The rows are grouped in 3 different ways at once. Each group adds its own fixed numbers to the row, and there is some noise. The rows also spread widely along 11 directions, which tell nothing about the answers.
Known rows, each followed by its group in each grouping:
[ 3.45  1.41  0.28 -2.17  0.77 -0.91  0.98 -0.02  2.00  0.06  0.50  1.21
 -0.47 -1.78  3.37 -0.09 -2.20 -0.02 -0.93  0.06  0.61 -0.13  3.63  2.09
 -0.50 -0.85 -3.77  0.50 -0.87 -1.77 -0.44 -1.37  1.99 -0.57 -1.77] : Z824 X Vob
[ 2.29  0.63 -0.52 -2.42  1.47  1.76 -0.84 -1.06  2.58  0.77 -1.42  1.89
  1.91 -2.67  0.91  3.02 -1.59 -0.01 -0.28 -0.06  0.65 -1.95  2.13  0.53
  0.01 -2.62 -0.28  0.98 -1.47 -0.84 -0.92 -3.12  1.52 -0.81 -0.13] : Z411 T nama
[-0.36 -0.87 -1.35 -3.60  2.14 -0.44  0.61  1.31  0.65  1.10  1.09  0.83
 -0.92  0.03  0.84  0.93  1.45 -0.16  0.67 -1.00 -1.53  0.53  0.56  2.88
 -2.74 -1.10 -1.94 -0.10 -1.65  0.25 -0.63 -1.02 -0.28 -1.88 -0.43] : Z263 Y Goz
[ 4.31 -1.35 -0.96 -2.02  2.90 -0.08 -0.50 -0.26 -1.09  1.79 -0.62 -1.86
  2.84  0.04  1.95  1.02  0.00  1.48  2.00 -0.18 -1.58 -0.51  1.55 -1.46
 -0.34 -0.75  0.15  0.29 -2.22 -1.98  0.59 -1.71  1.91 -2.45 -1.64] : Z530 Y nama
[ 2.15  1.09  1.02 -2.36  1.42 -1.41 -1.59 -1.90 -0.01  1.38 -0.43  0.76
  0.89 -1.94  2.44 -0.33 -5.01 -0.54 -0.90  0.39  1.51  1.46  3.91 -0.51
  2.57  1.51  0.47  0.24 -1.85 -3.10 -1.18 -2.40  0.90  1.95  0.16] : Z254 T Goz
[ 2.71 -1.54  0.76 -3.71  4.79  0.74 -1.81 -1.58  0.86  1.58 -0.80  0.51
  1.09 -0.95  0.99  1.05 -0.37 -0.33  0.29  0.44  0.23 -1.26  3.78  1.48
  1.18 -0.65  1.60  0.44 -4.01 -0.19 -1.10 -5.20 -3.49  0.22  1.90] : Z254 X Vob
[-2.19 -3.04 -1.04 -0.59  1.04  0.51 -2.48  0.47 -1.07  1.76  0.15  0.97
  0.57 -0.58 -0.05 -1.90 -0.49 -0.87  1.49 -1.80  2.29  1.23 -1.54 -1.84
  2.40  0.45  3.28  1.44 -1.90 -1.77 -1.56 -0.83 -1.47 -0.65 -1.11] : Z411 T nama
[-2.39 -2.65 -0.25 -2.14  0.44 -2.55 -0.37 -0.22 -0.75  0.56  3.18  2.38
 -0.80  0.11  2.02 -2.67  0.04 -1.60 -1.34  0.08 -0.30  2.49 -0.97  2.03
 -1.23  0.41  0.54 -1.14  1.38 -0.73 -1.48  1.06 -1.88 -1.11 -1.00] : Z824 T nama
[-1.50 -2.07 -0.85 -1.00  1.34 -0.14 -1.63 -0.85 -2.92  1.07 -1.21 -0.78
  0.57  0.24 -0.36 -3.55 -0.40  0.75  1.46 -1.10 -0.13  2.28  0.05  1.73
  0.15  3.24  1.18  0.71 -0.56 -0.84  0.69  1.03 -0.60  0.60  2.95] : Z683 T nama
[-2.24 -1.78 -0.25 -1.47  0.91  0.27 -1.89 -0.73 -0.78  0.65 -0.09 -0.50
  1.16 -1.23 -0.86  0.49 -1.42 -0.98  0.00 -1.89  0.71  1.59 -1.02 -1.00
  1.88  0.04  4.31  1.51 -0.52 -1.60 -2.07 -0.24 -1.86 -1.35 -1.17] : Z530 X Vob
[ 4.93 -0.85  0.42 -1.83  3.28 -5.18 -1.13 -0.88 -4.10  0.85  2.80 -2.53
  1.02  1.85  3.84 -4.30 -0.48  0.95 -1.51  1.61 -0.32  3.17  4.53  0.52
 -0.71  1.17 -2.04 -2.41 -3.45 -1.83  1.83 -1.42  0.70  0.37 -0.87] : Z263 Y Vob
[ 1.34  0.69 -0.92  1.37  0.15 -0.26 -1.74 -0.73 -2.12  0.28 -0.98 -2.32
  2.36 -0.21 -0.04 -0.25 -0.37  1.39 -1.89 -0.36  1.90  2.30  0.56 -3.31
  1.76 -2.11  1.60  0.47 -1.24 -2.10  1.09  0.03  2.91 -1.42 -1.93] : Z683 T nama
[-3.89 -0.50 -2.19 -0.91 -0.45  0.43 -0.95 -0.86  3.28 -2.31  2.42  1.65
  2.63 -0.43 -3.57  2.89 -0.28 -2.69 -3.19 -0.32 -1.80 -1.44 -2.16  1.00
 -1.37 -2.50  2.16 -1.26  3.33  2.22  1.31  1.45 -1.55  0.51  2.03] : Z824 T Goz
[ 4.67  1.70  0.97 -1.75 -0.95 -0.36 -0.26 -0.98  3.16  0.93  1.16  2.33
  2.35 -4.61  3.46 -0.86 -2.61  1.32 -2.48  1.32  1.73  1.01  4.17  1.00
  0.36 -1.44 -1.54  1.33  0.08 -2.53  0.68 -1.49  2.85 -1.77 -0.16] : Z411 X Goz
[-2.42 -1.60 -2.30  2.83 -0.41  3.49 -0.83  2.74  5.95 -0.26  1.67  3.00
 -1.89 -0.46 -4.17 -2.13  1.71 -2.17 -1.79 -1.43  5.30 -3.49 -1.46 -2.60
  1.11 -2.79 -0.62  0.79  0.40  3.39  2.24  0.23 -2.44  0.99  0.79] : Z411 X Goz
[-3.60 -0.52 -2.91  0.08  1.62  2.34 -2.62  2.77 -1.69 -0.98 -0.23 -2.80
  0.53  2.88 -4.96  0.58  1.05 -0.84  2.19 -3.97  1.91  1.44 -3.10 -1.54
  1.68 -0.55  2.07  0.96 -3.62  0.55  0.18  0.86 -0.27  1.10 -0.45] : Z530 T nama
[-0.53  1.47 -0.67 -2.06 -1.29 -0.39  0.66  1.31  0.51 -0.94  1.60  0.47
  0.15 -1.46  0.98 -0.90 -0.52  0.74 -0.41 -1.73  0.20  3.63 -0.49  3.26
 -0.35 -0.21 -1.96  1.62 -0.13 -1.82 -0.85  1.90  1.92 -2.05 -1.61] : Z824 X Vob
[-5.30 -3.77 -2.16 -4.69  2.75 -1.60 -0.19  1.33  0.28  0.34  2.46  2.08
 -0.94  0.93 -0.09  3.17  0.78 -3.62  0.75 -1.78 -2.52 -0.20 -2.40  1.59
 -1.75 -0.76  2.40 -1.04 -0.46  0.55 -4.00 -0.53 -3.45 -1.38 -2.32] : Z411 T Goz
[-0.63  1.03 -2.60 -0.34 -0.25 -1.79  0.69  0.58 -0.24 -1.76  2.01 -1.31
  2.50  1.47 -1.32  0.96 -1.23 -1.06 -1.65 -1.01 -1.20  1.01 -1.42 -1.84
 -0.41 -0.78 -0.72 -1.84  1.82 -0.43  1.08  3.39  3.15  0.53 -3.27] : Z254 T nama
[-1.28  0.78  1.22  1.37 -4.12 -0.67 -0.42 -4.12  0.09  1.23 -2.37  0.80
  0.12 -4.52  0.50 -2.30 -5.16  0.80 -4.26  0.57  2.60  2.86  0.97 -1.27
  1.02  1.47  1.36  2.34  4.82 -3.08 -0.97  3.39  3.47  0.12 -0.06] : Z530 T Goz
[-3.09  0.62 -3.32 -3.29  2.77  1.73 -1.77  0.88  1.37 -2.91  0.61 -1.84
  4.57  1.39 -5.63  6.44 -2.49 -3.20  2.33 -3.11 -3.55 -2.35 -0.94 -0.28
  0.23 -0.08  3.23 -1.09 -1.15  1.73  0.94  0.06 -1.14  2.49  1.73] : Z530 X Goz
[ 1.44 -0.38  1.60 -1.19  1.92 -1.12 -2.34 -0.98 -2.28  1.56  0.12 -0.57
 -2.74 -0.53  1.38 -2.98 -0.49  0.24 -2.85  0.35  4.39  3.50  3.17 -0.09
  1.31 -0.88 -0.12  0.58 -4.31 -1.26 -1.14 -2.75 -0.78 -0.13 -1.25] : Z530 Y Vob
[-3.05 -1.12 -0.37 -0.12 -0.10 -0.44  0.28  0.38  0.25  0.93 -0.40  1.45
 -3.40  0.16 -0.69 -4.05 -1.59 -0.96 -0.18 -1.21  2.45  1.67 -0.23  0.95
  0.46  3.20 -1.49  0.73  0.72 -0.05 -0.82  2.22 -0.29  2.52  0.94] : Z254 T Goz
[-0.04 -5.35  0.96  1.13  2.22 -3.02 -0.95 -3.44 -2.32  2.91 -0.65 -0.32
 -1.58  0.76  1.93 -4.32  1.26 -0.15 -3.34  2.27  1.82 -0.50  1.65 -1.94
 -0.48  0.14  1.96 -0.63  1.18 -0.32 -0.39 -0.65 -3.31 -0.27 -0.14] : Z263 T Vob
[-0.90 -3.11 -0.58  0.05  0.26  0.40 -2.81  0.23  0.84  1.73  2.31  2.36
  1.72 -1.93  0.67 -3.69 -0.34 -0.67 -0.27 -0.69  3.14  1.10 -1.37 -2.14
  2.59 -0.29  3.54  1.07 -0.82 -1.78 -0.09 -1.23 -2.09 -1.30 -0.15] : Z411 T nama
[ 0.57 -0.52 -0.46  0.08  0.12 -0.59 -0.44 -0.03  0.54  0.50  0.82 -1.16
  0.14 -0.65  0.47 -0.93 -0.23  0.21 -2.25 -0.43  1.54  1.10 -0.30 -1.27
  0.26 -1.46  0.43  0.71  0.19 -1.55 -0.53  0.62  1.08 -1.41 -2.47] : Z530 T Vob
[ 1.04  0.19 -1.25  0.21  0.18 -1.75 -0.58 -0.23  1.59 -1.01  1.67  0.73
  0.79 -0.52  0.27 -1.68 -3.97 -2.20 -1.24 -0.46  1.38 -1.12  1.48 -1.95
  1.63  0.98 -0.88 -0.80  0.26 -1.07  1.05  0.26  1.25  3.21 -1.17] : Z411 T Vob

New rows. What belongs after each?
[-0.08 -2.84 -0.02  1.70  0.01 -2.26  0.33 -3.42 -0.85  1.11 -1.41 -1.59
 -0.36  0.76  0.06 -1.69 -0.22  0.38 -4.04  1.94  0.12 -0.43  1.35 -1.92
 -1.86  0.40  0.36 -0.79  4.06  0.15  0.85  2.84  0.86  0.06 -0.16] : Z530 T Goz
[ 1.82  0.17 -0.64 -0.21 -1.37  0.09  2.32 -1.42  2.57  2.44 -3.41  2.07
 -0.40 -3.37  2.29 -0.37 -4.84  0.47  1.52 -0.23 -0.30 -2.94  2.22 -0.95
 -0.78  2.34 -3.39  2.25  3.50 -2.35  0.23  0.88  4.21  0.53 -0.76] : Z263 Y Goz
[-0.63  2.07 -1.41  2.15 -1.99  0.08  1.18 -0.82  0.99 -1.74 -1.54 -1.12
 -1.59 -0.22 -3.00  0.14 -2.34 -0.79 -3.56 -0.74  1.88 -0.71  0.20 -1.89
 -0.93 -1.06 -2.92  0.12  2.78  1.02  1.41  3.47  4.11  1.92 -2.00] : Z530 Y Vob
[-3.44 -2.51 -0.71  0.50  1.03 -0.13 -1.10 -2.93 -2.76  0.27 -4.09 -3.00
 -0.85  1.33 -3.23  1.73  0.17 -0.54 -2.13 -0.66  0.42 -0.23 -0.72 -1.83
 -0.09 -0.43  3.16  0.63  0.85  0.73 -1.67  1.33 -0.60  0.68 -0.50] : Z530 T Vob
[ 2.17  1.48  0.25 -2.28  2.70  1.33 -2.76  2.72  1.36 -0.05  3.43 -0.37
 -0.71 -0.40  0.45 -2.32  1.66  0.63 -1.19 -1.19  4.20  3.70  1.35  2.58
  1.30 -2.91 -0.99  0.98 -6.63 -1.06  0.11 -3.32 -1.23 -1.11  0.15] : Z530 T Vob
[ 2.26  0.94 -1.01 -2.63  2.09  0.23 -1.82  1.06  1.64 -0.43  4.41  1.15
  2.87 -0.67 -0.10 -1.21  0.97 -0.25 -1.64  0.24  0.38  1.61  0.85  1.67
 -0.04 -2.00 -0.34 -1.50 -2.48  0.81  2.36 -1.81 -0.71 -0.97  1.47] : Z254 Y nama
[ 0.10 -0.23  0.16 -1.11  0.33  0.96 -2.08  0.95  2.90  0.71  2.37  4.31
  0.57 -2.89  1.28 -3.77 -5.17 -2.51  1.82 -1.57  3.52 -0.01  1.54 -0.35
  3.62  2.03  0.65  0.90 -1.45 -1.88 -0.06 -2.28 -2.00  1.99  0.93] : Z824 X nama
[ 3.90  1.83 -0.18  1.53 -1.19 -0.45  0.37  0.22  0.90  0.65  0.20 -1.51
  1.10 -1.38  1.83 -1.93 -1.44  1.91 -2.36 -0.09  2.98  1.83  0.86 -2.76
  2.05 -1.43 -1.60  1.42 -0.37 -3.49  0.67  0.62  4.50 -1.21 -3.77] : Z254 T Vob
[-3.09 -2.56 -1.26 -1.98  0.93 -3.94  0.06 -0.60 -1.62 -0.73  2.35  1.60
 -1.56  1.75  0.31 -1.76 -1.09 -3.30 -2.27 -0.07 -0.38  0.99  0.17  0.73
 -1.99  1.13 -0.56 -3.16  1.71  1.28 -1.20  2.03 -0.90  1.90 -1.68] : Z411 T nama
[ 3.18  3.58 -0.75 -3.94  0.84  2.09  0.63  2.17  3.08 -0.56  0.68 -0.17
  2.04 -2.98  1.50  3.64 -1.76  0.88  1.44 -2.23 -0.54  0.83  1.34  2.44
 -0.11 -2.27 -2.17  2.44 -2.76 -2.53 -1.17 -1.58  3.26 -2.69 -2.55] : Z530 X Vob
[ 6.06 -2.12  1.19 -0.15  2.53 -1.04 -0.21 -3.00  0.49  2.91 -2.07 -0.29
  0.99 -1.16  4.20 -1.58 -1.81  1.08 -1.12  2.49  0.98 -2.46  4.92 -1.90
 -0.46 -0.09 -0.98 -0.28  0.14 -2.03  0.47 -2.33  1.49 -0.30 -0.57] : Z530 T nama
[ 0.33 -3.82 -0.03 -0.41  1.30 -1.91  2.37 -1.70 -0.36  1.65 -2.09  0.43
 -4.06  0.47  2.03 -0.76  2.84  0.05 -3.30  1.28  0.72 -1.81  1.85  0.18
 -3.31 -1.82 -2.56 -0.11  1.96  1.43 -2.33  0.87  0.01 -2.17 -3.13] : Z411 X Vob
[-2.20  1.60  0.72 -0.72 -1.67 -2.86 -0.65 -1.65 -5.43 -0.28 -1.45 -3.43
 -1.99  0.87 -0.30 -0.80 -0.06  2.00 -4.68 -0.36  1.54  7.77  1.05  1.78
 -1.42 -0.23 -0.95  0.50 -0.12 -1.82 -1.98  4.16  4.08 -1.26 -2.41] : Z530 T Goz
[ 0.59  1.84  0.00 -0.66 -3.25  2.24 -2.74 -2.87  3.29 -0.15  1.59  2.89
  4.74 -6.20 -1.49 -2.00 -1.83  1.79 -4.08  0.79  1.51  2.85  0.29  2.32
  0.72 -0.76  2.06  2.34  2.27 -0.71  3.27  0.67  1.59 -1.33  5.49] : Z411 Y Goz
[-2.86 -3.04  0.16 -2.79  0.93  1.06 -1.86 -1.87 -1.79  2.03 -1.49  0.13
  1.09 -1.60 -0.25  0.22  0.82  0.56  0.30 -0.81 -0.45  2.33 -1.57  2.00
 -0.44  0.19  4.22  2.13  0.12 -1.14 -2.74 -0.02 -1.77 -2.67  1.22] : Z530 T nama
[-0.07  1.23  1.77 -2.75  0.68 -1.13  0.16 -1.14 -0.74  1.45 -1.38  1.25
 -4.26 -1.11  2.15 -1.27 -0.79  0.71 -3.33  0.54  3.06  3.99  3.69  3.51
 -0.98 -0.51 -3.30  0.54 -1.74 -0.70 -3.09 -0.84  1.10  0.18 -0.52] : Z254 T Goz
[-6.00  3.91 -1.26 -3.39 -0.89 -1.64 -1.29  0.64 -1.85 -3.16  2.79  0.43
 -1.63  0.79 -4.14  2.48 -0.99 -2.71 -5.08 -1.95  0.94  6.46 -0.82  2.93
 -1.07 -1.97 -0.52 -1.90 -1.10  1.95 -1.68  2.26  1.02  1.28 -1.14] : Z254 Y Goz
[ 0.51 -0.12 -0.36 -5.09  2.51 -0.12 -2.00 -1.25 -1.81  0.59 -1.29  0.42
  3.31 -1.81  1.12  3.55 -3.16 -0.80  2.16 -1.39 -1.44  1.14  2.37  1.34
  1.05  0.24  2.59  0.73 -3.25 -2.17 -2.70 -2.95  0.43 -0.78 -0.69] : Z411 X nama
[-2.20 -2.27 -0.97 -2.21  2.36 -0.39 -1.98  0.52  1.99 -0.07  3.88  2.12
  0.80  0.30 -1.00 -2.59 -0.64 -2.42 -0.40 -0.60  0.21  0.75 -0.49  1.36
  0.82  1.59  1.83 -1.34 -0.69  0.96  0.79 -0.58 -4.43  1.93  3.25] : Z254 T Goz
[ 0.87 -3.83 -0.28 -0.18  0.86  0.69  0.43 -0.11  3.74  2.97 -0.09  2.93
 -0.60 -2.07  2.69 -3.22 -0.38  0.12  1.66  0.34  0.68 -2.75  0.33  0.34
 -0.15  1.40 -0.61  1.86  1.56 -1.52  0.27 -0.84 -1.58 -0.93  1.50] : Z824 T Goz
[-0.61  1.71 -1.84 -2.73  0.44 -0.44 -0.43  3.26  1.13 -1.60  4.13  1.32
 -0.37  0.34 -0.10 -0.28  1.29 -0.86 -1.29 -1.83  1.28  3.09 -0.60  2.82
 -1.33 -2.60 -3.05 -0.73 -2.58  0.36 -0.18  0.44  1.71 -1.04 -2.27] : Z411 T nama
[ 1.01 -1.36 -0.64 -0.66  0.87  1.62 -0.03 -0.51  2.47  1.01 -0.53 -0.13
  0.87 -1.09 -0.67  0.29  1.24  1.06 -1.03  0.14  0.12 -1.39  0.90  0.67
 -1.69 -1.48 -0.32  1.12  1.08  0.77  1.11  0.44  0.12 -2.02  1.02] : Z530 X Goz
[ 0.78  2.17 -1.17 -0.79 -1.54  2.00  1.69  1.01  6.96 -0.75  1.05  3.71
 -0.68 -3.04  0.35  0.36 -1.26 -0.44 -1.83 -0.11  0.87 -2.03  0.83  3.07
 -1.93 -2.04 -4.73  1.23  2.44  0.49  1.40  0.49  2.09 -0.19  1.37] : Z824 T Goz
[ 0.58  0.42  0.48  1.09 -1.19 -1.52 -3.16 -1.28  0.01  0.15  1.86  0.43
  2.65 -1.91  0.72 -2.84 -4.39 -0.53 -2.25  0.30  3.23  2.79  1.37 -2.49
  3.93  0.37  2.55  0.28 -0.54 -3.39  1.45 -0.43  0.59  1.30  0.20] : Z824 T Goz
[ 2.34  0.39 -0.46 -3.11  0.01 -1.60  1.74 -0.09  1.97  0.93  2.22  0.87
  2.22 -1.91  3.69 -0.10 -0.76  1.20 -0.99  0.49 -2.57  1.69  0.56  2.28
 -1.90  0.17 -1.73  0.11  2.17 -2.70 -0.21  1.49  2.76 -2.83 -1.33] : Z254 T Goz
[-3.40 -2.13 -2.37 -0.78  1.82 -0.78 -4.69 -0.22 -0.89 -1.09  3.51 -0.09
  4.02  0.78 -4.19  0.98 -1.44 -3.53 -1.09 -1.23  0.49  0.84 -1.84 -3.89
  2.96 -0.86  6.53 -1.80 -2.30  0.70  1.37 -1.21 -3.38  1.58  0.96] : Z411 Y Goz
[ 3.16  0.42 -0.11  0.23  0.16  1.16 -0.62 -1.05  1.61  1.09 -0.58 -0.67
  3.37 -1.94  0.29 -1.53 -0.58  2.28 -0.81  0.66  1.01  0.66  1.82 -0.62
  1.29  0.03  0.08  1.40  0.42 -1.31  2.42  0.20  1.76 -1.05  1.59] : Z254 X Goz
[ 1.99 -0.01  0.20 -0.14 -0.81 -2.00 -2.39 -1.91  1.64  0.00  3.87  1.57
  3.42 -2.54  1.10 -3.01 -2.07 -0.34 -4.86  1.91  1.93  2.05  1.92 -0.76
  1.14 -0.91  1.37 -0.93  0.95 -1.31  2.37 -0.13  0.32  0.10  1.34] : Z411 T Goz
[ 2.52 -0.42 -0.31  1.59 -0.06  3.86 -1.52 -1.62  3.12  1.69 -2.37 -0.63
  3.46 -3.12 -1.41 -1.81 -0.02  2.65 -0.13 -0.15  2.04 -1.34 -0.49 -1.33
  2.90 -0.30  2.07  3.62  0.05 -1.65  2.57 -0.94  0.54 -0.40  3.28] : Z254 T Vob
